There are 4 ways to turn a row about zero (a turn may also mirror it). The second row of each pair is the first, turned, with some noise.
In the rows, zero is written as 128.
Known pairs, each followed by its turn:
[110 108  96 175 118]
[146 115  90  85 149]
dokis

[140 113 121  79  84]
[117 109 104 149  70]
Linok

[128 156 142 119 180]
[ 82 149 135  93 126]
Nenab

[150  95  64  93 161]
[130 175 196 158 140]
Nenab

[135  95 138 115  64]
[ 94 105  80 143  96]
dokis

[102 161 132 142 139]
[ 99 142 139 118 159]
Linok

[107 136 112 146 127]
[143 116 129 101 127]
dokis

[158  99 124 178 157]
[149 143  98 137 186]
dokis

[185 107 122  77 119]
[175 104 106 105  79]
bafa

[ 96 105  86  87 106]
[179 153 162 137  94]
Nenab

[100 161 126 159 150]
[112 138 153 134 175]
bafa

[178 145 128 108  93]
[137 144 102 167  85]
dokis

[104  59 142 123 131]
[134 154 117 182  88]
Nenab

[ 45  73 174 156 125]
[ 75  40 135  92 175]
dokis

[152 105 115 124 123]
[139 119 102 122 116]
bafa

[149 119 153 140 121]
[147 132 112 155 129]
bafa

[113 153 128 141 164]
[114 136 143 130 169]
Linok

[ 80 116  95 143  99]
[161 101 154 131  81]
Nenab

[120 151 102 102 166]
[104 115 141 171 157]
Linok

[103 158 119 124 110]
[ 85 143 130 132 124]
Linok

[142 144 147 184 127]
[138 152 111 159 171]
bafa

[102 126 107 116 173]
[105  92 150 105 149]
bafa

[ 99 137 113  82 170]
[111 177 156  98 102]
Nenab

[168 138 140 113 150]
[147 107  95 146 152]
Linok

New pairs, each followed by its turn:
[166 115 176 161 107]
[133  95  97 187 148]
dokis

[110  84  78 147 161]
[117 160 105  72 171]
dokis

[123 165 152 135  60]
[178  90  90  98 131]
Nenab

[160  92 114 139 145]
[113 134 141 171 153]
Nenab

[122 146 114 142 150]
[109 119 149 116 125]
Nenab

[124 100 187 161 160]
[ 74 128  79 158 115]
Nenab

[163 140 128 102 141]
[121 154 135 119 166]
Nenab

[ 89 142  92 134  94]
[ 93 163 155 139 103]
Linok

[147 111  82 144 188]
[ 78 134 187 154 139]
Nenab

[ 97  63 114 117 133]
[ 77  95 109 129  99]
bafa

[159 138 156 166 111]
[150 150  94  95 135]
Linok

[144 132 142 150 141]
[145 137 117 118 145]
Linok

[ 91 118 182 130 137]
[101  81 159 137 151]
dokis

[133 126 111 184 113]
[153 180 136 111 124]
Linok

[167 121  92  86  91]
[181 148 151 135 173]
Nenab

[155 165 211 118 125]
[133  95 168 205 119]
dokis

[118  66 162 139  94]
[156 104 142  77  79]
Linok

[168 151 157 113 139]
[139 112  81 132 152]
Linok

[129 129 118  94 161]
[112 164 161 123 131]
dokis

[122 129 138 109 152]
[113 155 124 122 119]
Nenab

[174 165 114 124 110]
[178 155 119 103 134]
bafa

[111 187 139 141 137]
[136 155 172 131 164]
bafa

[139 142 110 149 126]
[123 104 145 122 135]
Nenab

[149 156  98 147 147]
[147 133 122  96 168]
bafa

[149 140 134  86 123]
[120 103  98 150 119]
Linok

[132  80 124 172 206]
[196 112 185 122 180]
Linok

[153  93  80 139  65]
[156 166 130 145  52]
Linok

[170 177 140  90 111]
[104 122  59 151 130]
Linok

[115 102 139  72 128]
[112  69 132 142 104]
Linok

[133 147 141 150 100]
[120 155 106 101 120]
Linok

[115 136  98  68  78]
[ 81 119 117 161  74]
Linok

[115 102 104 174 121]
[139 115  91  95 152]
dokis

[ 95 177 121 149 113]
[113 173 163 121 153]
bafa

[163 130  99 123 135]
[131 130 155 135 164]
Nenab

[ 88 171  96 133 119]
[154 119 150  79  98]
dokis

[143 138 161 170 155]
[149 122 127 167 177]
bafa

[154 156 229 182 146]
[ 64  93  36 117 151]
Nenab

[192 161 111  76 179]
[206  81 143  76 132]
bafa

[175 130 148 110 127]
[175 120 116 135 116]
bafa

[ 63 133 112 102  89]
[101  93 138  73  84]
dokis

[136 155 136 137 164]
[152 142 160 140 145]
dokis

[176 173  80 154 162]
[ 94 104 185 107 183]
Nenab

[100 148 141 150 109]
[108 160 146 150 138]
bafa

[114 143  94 179 113]
[130 192 145 122 130]
Linok

[140  85  94 174  88]
[ 95 157  58 127 128]
bafa

[169 132  82  78 130]
[162 112 118  65 102]
bafa

[123 108 132 135 141]
[114 131 130 147 117]
Nenab

[148 134 148 153  82]
[135 159  92  97 102]
Linok

[100  93 132  92 166]
[128  72 167 139 133]
Linok

[140 142  97 146 128]
[140 166 126 151 130]
Linok

[149 157 142 103 101]
[135 128 129 155  85]
dokis

[134  82 117 126  94]
[151 123 140 122  75]
Linok

[139  65 105 108  94]
[157 111 141 136  61]
Linok

[182 166 203 158 139]
[207 140 137 191 159]
bafa

[131 141 166 138 164]
[135 121 162 154 158]
dokis

[128 164 143  95 104]
[ 85 118  90 129 118]
Linok

[147 176 140 135 104]
[164 170 144 131 139]
bafa

[182 137 103  80 114]
[132 115  78 180 105]
Linok

[120 140 116  91 124]
[146 154 141 109 128]
Nenab

[ 97 108 103 130 140]
[ 85 112 125 113 128]
bafa

[128 128  95  51 163]
[132 206 169 110 133]
Nenab

[181 162 111 128 193]
[159 128 101 179 196]
Linok

[100 120 114 125 157]
[107 141 152 128  99]
Nenab

